The rows come from 4 hidden closed curves, with some noise, and rows from the same curve form a group. Each curve winds through 8 dimensions. The rows are also pushed far along 5 directions, which tell nothing about the answers.
Some rows, each with its group after it:
[ 16   9   1   2  -3 -10  13   2   9  18 -22 -13  15   9  -3   0  -8   5] : (0)
[  5 -16   4   6   5  -4  16   8  14  -5  18  10  18 -15  -3   9  -3 -18] : (1)
[ 31  11  21   7  19 -16   6 -13  11 -14  10   4  16   6  -9  -5  11 -26] : (3)
[ 30   4  18  23  15 -28  -1  -5  -9 -14   5 -11  13  -5   8 -21  11 -18] : (2)
[  5  18  -3  11  11  19  -9  -3  -1  -2 -17  -1   9   6   6 -12 -22   3] : (1)
[ -2   2   1 -21 -17   3  -1  -3  13  14  -5  -5  -8  12  -5  12  -1  -6] : (3)
[  7  10  20  -6  17 -10   3  -3 -10  -8  14   3   3   1 -10  -7   5 -18] : (0)
[ 10   3  -3  11 -14  -2  24  14  13  27  -7  -4  13  -8  12   8 -22  15] : (1)
[ 15  14   7   7 -10  -8   8   0   8   0  10   3  11   6   6 -10 -10  -5] : (2)
[  9  -4   7 -12  -3  -9   8   4  -8  12  -7 -11 -15  17 -18  15  28  -8] : (1)
[ 23   9  -3   7  -5  -5  -8   0   7   4 -14 -13  -1  -8  11  -6   0   6] : (3)
[-20 -20   5  -4  -6   4   8  11 -10   3   9   7 -17  -5 -10  16  19 -12] : (3)
[ 27  -1   1  15  14 -12  -7  -4  -6 -14  -7  -8   3   1   1  -3  11   0] : (2)
[  3   6   8 -14  10  -6   6  -5   2   4  17  17   7  12  -7  -8  -3 -27] : (0)
[-26   2   3 -17   8  21 -19   1 -14  -1   2   9 -20   2  -1  -8 -10 -11] : (2)
[-14  -5  -8  -8  -6  14   1   4   9   2   6  20   3  -2   7   3 -27  -1] : (2)
[-18 -20 -14  17  -7  11  -3  10 -10  -4   6   0 -13 -18   4   5   5   2] : (1)
[  0 -14   1 -10  -6  -7   9  -5  10  -6  14   8   1  17 -12  15  23  -9] : (1)
[-16  -2 -23  -2 -19   4   2  -7   1   4 -21  -1   1  10   4   5 -13  33] : (0)
[ 13   2  16   9 -13 -21  33   2  -4  16  11   5  10  10   1   8   4  -7] : (0)
[-12 -21  -6  -1 -15   0   6  16  -3  12   2  -4 -19 -14  -2  15   9   4] : (2)
[-11 -13   4 -17 -10  -2  -2  -9   8  -3   8  -3  -8  11 -13  16  18 -14] : (0)
[  2  -3  -9  15 -15  -4  -1   0 -12  -3 -26 -16  -7   0   2   3   5  17] : (0)
[ 15  -2  -8  11 -17 -14   1  -3 -15   8 -12 -18 -23   1   3   9  22  19] : (0)
[  9 -15   7   0 -18 -26  23   4   6  12   6  -9   3   9  -6  15  25  -3] : (1)
[ -2 -12   2   2  -4   3  -1  -3   1   6   3  -8 -11  -1  -7  14  13 -16] : (3)
[ 22  11  24  -8   9 -15  -4  -7   7 -10  24   2   6   5   1 -10  16 -24] : (3)
[-17 -14 -13   1   1  10   6   7   8  15 -11  -4  -3 -19   2  14 -11  20] : (3)
[-25   6  -5 -18   9  26 -33 -13 -12 -23  -6   4 -18   9  -8  -6   0  -3] : (0)
[ -4   0   0  -1  11  15   1  -1  15  -6  11  15  17  -3  -3   2 -20 -19] : (0)
[ 22   0   5  14 -17 -11  17  10  22  12   1  -5  15  -8  16   7  -7  13] : (2)
[ 14 -21  -1  21 -23 -22  26   6   2  13 -12  -2  10   5  11  17   3   2] : (2)
[  4 -21 -15  31 -10   7   3  13  -3  -5   1   5  -5 -21  13   7   9  -1] : (1)
[ -3   5  -7  -3  11   1 -20  -9  -1  -8  -9   2   2  -2  20 -20 -12  15] : (2)
[-18   1 -12 -13   4  25 -19   4  -1   2   9   9 -16 -11   6  -1 -13   4] : (3)
[-10 -34  -7   7  -5  -2   0   3  -3 -10   6  11  -7  -7   5  16  13  -8] : (2)
[ 19  15   8   0  -6 -14  -2  -1  -2  11 -20 -21  -3   8   8  -7  12  17] : (3)
[ 11   4  -1  -2   2 -13   5   0  13   5   1   1  17  -8   9 -10 -13   0] : (0)
[20 -3 14 12 -6 -7 31  9 13 19 -4  4 17 11  4 23 -7  6] : (2)
[-10   4 -16 -11  -5   9  -6  -5  -5   6 -10  11  -8  15   6  -8  -9   6] : (1)
[-13 -20  -6   5  24  12 -16   4  -1 -13   8  -2 -12 -33  -3   5  12  -1] : (3)
[-24 -10  -5 -25   1  12 -16 -10   2 -11   0   9  -6  13  -8   4  -8 -12] : (2)
[ 17  -4   7  18  24   9   4   8   9  -9  20  14  16 -22   6   1  -7 -21] : (1)
[-10 -18  -5  18 -24  -1  25  14  -2  24  -8   1   0  -2  10  16 -10   8] : (2)
[ 6 12 17 -4  5 -4  9  3  1 13 -1 -9  4  8 -1  3  5  8] : (3)
[ -7   2 -11   2  14  16  -2  -5   8 -12  12  23  14   2   7  -8 -19   3] : (1)
[  5  20  -4  -6 -21   2   2  -4   3  20 -24  -5  -1  24   9  -7 -26   8] : (2)
[ 20   8   9  -1  25 -13 -14 -11 -11 -16   9  -5  -7   2 -10 -12  26 -12] : (3)
[ 14   2   5  17   2  -2  10   4   9  -7   9  -4  18  -8  -5   2  -9 -10] : (1)
[ -8  28  17 -18   8   3   6  -1  -5  23 -25 -13   4  17  -3 -10 -20  12] : (3)
[ 25   9   1   9  10 -17  -3  -5   0   2  -3  -9   2  -6  10 -13   9   9] : (3)
[ 25  -3  -4  17  16 -14  -4   0  -7  -5   1  -7  -4 -11   2  -5  24   6] : (0)
[  2  14  -6   4   4   3   1 -12  -1   8   0   4   4   7  10  -8 -19  10] : (0)
[ 12  32  24 -19  19   6 -21 -10  11  -9   4  -2   7  11   4 -23 -13 -13] : (2)
[ 25  19  18   7   4 -15   6 -11  -6   4   4  -3   7  16   3 -11   5 -17] : (0)
[-21   4   1 -29  -2  18  -8  -3   7   4  15  23  -8  11   3  -3 -11 -14] : (1)
[ 21 -10  -3  13   8 -18   4   5  -5  -5 -20 -12   6  -5   3  -2  24   9] : (1)
[-20 -10   9 -15 -13   4  17   8   8  21  -4   3  -9   7  -6  23   7   3] : (3)
[-16 -20 -11   1   7   8 -15   1  -3 -14   8   4 -15 -16   6   6  22  14] : (0)
[ 21  15  -5  17  18   0   1  -5   0  -5 -11   3  25  -2  11 -21 -25  -3] : (1)

New rows, each followed by its group:
[ 19  16  16   4  15 -13  -3  -4 -10   3  -4 -11   5   5   5 -21   6 -15] : (1)
[ 18  -1   2   8   5 -13  -7   7  -6  -9   7  -7  -8 -13   4  -9  24   5] : (1)
[ 4 -1 -3 -5  8 -9  5 -4  3  6 -9 -1 -2 -3 -7  1  3  4] : (3)
[ 19  10  13  -4  14 -18   2 -10   7  -3   9   4   9   0   1 -13   4 -15] : (3)
[  4  -1   5 -21 -14 -13  -1 -14   8  -4   5  -7  -2  28 -19   6  17 -23] : (1)
[ 13  -2   6  25 -20 -10  30  12   5   4   2   5  18   4   4   8   0   4] : (1)
[ 11 -21  -3  10 -18 -19  11  -1   3   0  -8  -8   3   8  -4  15  11  -8] : (2)
[  8 -10   8 -21 -14 -11   8  -2   8   6 -13  -5  -3  26 -14  17  26 -20] : (1)
[  7  12   3   7  12  12  -5   5   4   6  -7   4  -2 -11  14  -6  -6  14] : (3)
[ 12   6   6  -5  14   1  -6  -9   8 -11  -3   5  11  14   1  -5   7 -10] : (1)
[ -2   2  -5  -2   2  -2   5  -3   8   6 -11  -3  11   8   8  -2  -3  20] : (1)
[-19   0   3   0  -8  11  14   4   4   7   2   8   9  -2   3   9 -24   5] : (0)
[ -3  10   5 -13   5  10   2   3   6  11   6  19   3   3   5  -7 -17 -13] : (0)
[  2 -10  -4  30   0   1   4  11  -8  -6   8  -2   1 -22   8  -3   2  -2] : (1)
[ 15  -3  10  16  -7 -12  20   4  -2   2  13  -9  12   8  -8  13  12  -7] : (3)
[ -1  21   4 -14  24  21 -17  -9   7  -9   6  18  11   6  -1 -18 -27 -22] : (0)
[  5 -15 -11   9 -11  -4   0   3   8   0  15   9  -3 -23  15   4  -3  -4] : (0)
[  8  -3  13  -7  29   7 -12   3  -5 -15  23  12 -10  -7  -8  -1  25 -25] : (1)
[ 13  35  -1   9   8   7 -12 -10  -7   6 -17  -7   2   3  22 -22 -26  29] : (0)
[ -1  16   4  -4   1   6  -7  -7   3   8 -15 -20   8   8  -1  -6 -19   2] : (3)
[ 27  -1   4  17  18 -15   4   0   6 -12  13   2  15 -12   3  -4  15   0] : (0)
[ -5 -21 -13  -6  -2   5   7  10   5   8 -13   5  -3  -4   0  16   8   7] : (1)
[ -8 -17   7   0   4   7  -5  11  -7 -10  22  15 -15 -15  -2   5  10 -24] : (2)
[ -3  13   7   2  -5   6   1   0   1  -2   5  10   9   6   8 -15 -19 -12] : (1)
[ 14  14   2   7  -8  -7  12  -7   4   9   3  -1  11   0   9  -2 -21   5] : (0)
[ -9   1  -5 -13   2   1  -3  -1  -4   4  10   8  -8   1   0  -3  -1   4] : (3)
[-13 -23   3  -2   4  -5  10   4 -12  -7  11   8  -7   6 -15  13  29 -15] : (1)
[ 28  21  -5  15   5  -5 -19 -11  -9 -10 -11 -12  -6  -6  14 -18  -1  11] : (0)
[  6   0  -7  13  11   8 -10   5  -3  -7   0  -9   0 -19   0  -2  -6   2] : (3)
[-20 -11  -2 -25  -7   0 -14 -11 -12   1 -19  -4 -19  27  -9   6  10  -6] : (2)
[  6  -4  14  18   6  -5   9   4  -3 -14  15   4  11 -16   2   2   1 -14] : (0)
[  5 -10  -1  -1  22  11 -19  -1   7 -16  13   4 -11 -22  -7   6  13 -16] : (3)
[  7  24  18 -12  23   6 -16 -11   4  -1  10   7   3  -4   9 -25 -17 -26] : (3)
[ -3 -32 -11  -2 -15  -9  15  10  10  10   0  -5  -6  -6 -15  30  24  -3] : (0)
[ -3 -16  -4 -17  -9 -23   3  -6  -4  -9   2  -2  -6  13 -18   6  32  -6] : (0)
[-12 -13   6  -1 -11   4  25   7  -1   8  10  17   2  16 -10  19   5 -19] : (1)
[ -7 -13 -10  -4 -15   4   6   9  14  10   6   8   0 -12  10  10 -16   6] : (2)
[-11   3  -2 -28 -12   3   3 -12  10   7   6  12   0  29  -9   3  -7 -18] : (1)
[-12  -1 -13  -1  -4  14  -8   4   4   4  11  11  -3 -15  19  -6 -19  10] : (3)
[-27  -7 -10 -31  15  13 -27  -7   4  -9   6   6 -11  -6  -6  -6  -1  -4] : (0)
[  3   0  11  -1  13  10  -5  -2  11  -9  10  14  -2  -4  -1   5   7 -16] : (3)
[-15  -2  -9   5   6  15   1   1  -6  -2   5  21   5  -2  11 -10 -19  -7] : (1)
[-22  -7 -11   4 -10  10   7  10  -9  17 -11   4  -9 -11  10   2 -15  13] : (3)
[ 11   8   6   3   0  -9   9   6   3  11 -15 -13  12  -7   3  -4 -11   6] : (0)
[ -1   8  -9   6   6   0  -6  -2  -7  -4 -15 -11   3   3  -2 -11 -11  18] : (2)
[ 17   3  14  18  22   5  -2   5   1 -14  25  -1  13 -19  -3  -1  -3 -25] : (3)
[-20  13   5 -25  17   9 -12  -5 -12   6 -11   0 -11   5  -8 -13 -10  -2] : (3)
[ 15  16   2   1  26   9 -17  -2  -6  -5 -12  -6   2  -6   3 -18  -8  -7] : (1)
[  8   3  -7  10   9   4  -2  -1   8  -3  17  21  13 -15  18 -16 -21 -12] : (0)
[ 13   2   2 -14 -14  -8  -5  -3   6   6 -16 -14 -14  12  -8   9  19  -3] : (3)
[  3   1   8 -19  17   1 -16 -12   1 -16  -3   1  -4  19 -10  -4  24 -17] : (1)
[  7  -2   2  16 -10  -5  18  -2   5   1   3   2  14   9  -2   9  -2  -4] : (3)
[-10  25  10 -16  23  20 -10  -4   1  -2  -1   1   7  10  -8 -12 -22   3] : (1)
[-18   4   5 -27   3   4   0  -4  -8   7   4   4 -12  12 -15   5   0  -4] : (0)
[-25  -7  -3 -10  -9  13   2   3  -3   8   3 -11  -3   9 -11  16  -4   5] : (3)
[ -7  -5 -17   7 -18  -9   4  -6 -10   0 -20  -9  -2   6   2  -1  -1  22] : (0)
[-15   2  -5 -13   4   8   0  -1   5   5   0   3   5  -6  -3   1 -22   3] : (0)
[-11   6   1 -19  -8  -1   0 -15   2  -8  -2   5   5  25 -12   2  -2  -1] : (0)
[-15   4   2  -9  -3  18   0   9  13   7  -3  13   4  -3  16   1 -23  16] : (2)
[  1  -2   0  -5  12   3 -23 -11   0 -30  11  -5  -4   6 -14  -6  19 -15] : (1)
[-10  -2  -8   9  26  22 -18   3  -4  -4   2  -7  -6 -26   4  -2 -10   9] : (3)
[ -9   7   4  -7  31  29 -11   0   8  -8  16  21   8  -9   1  -5 -23 -19] : (1)
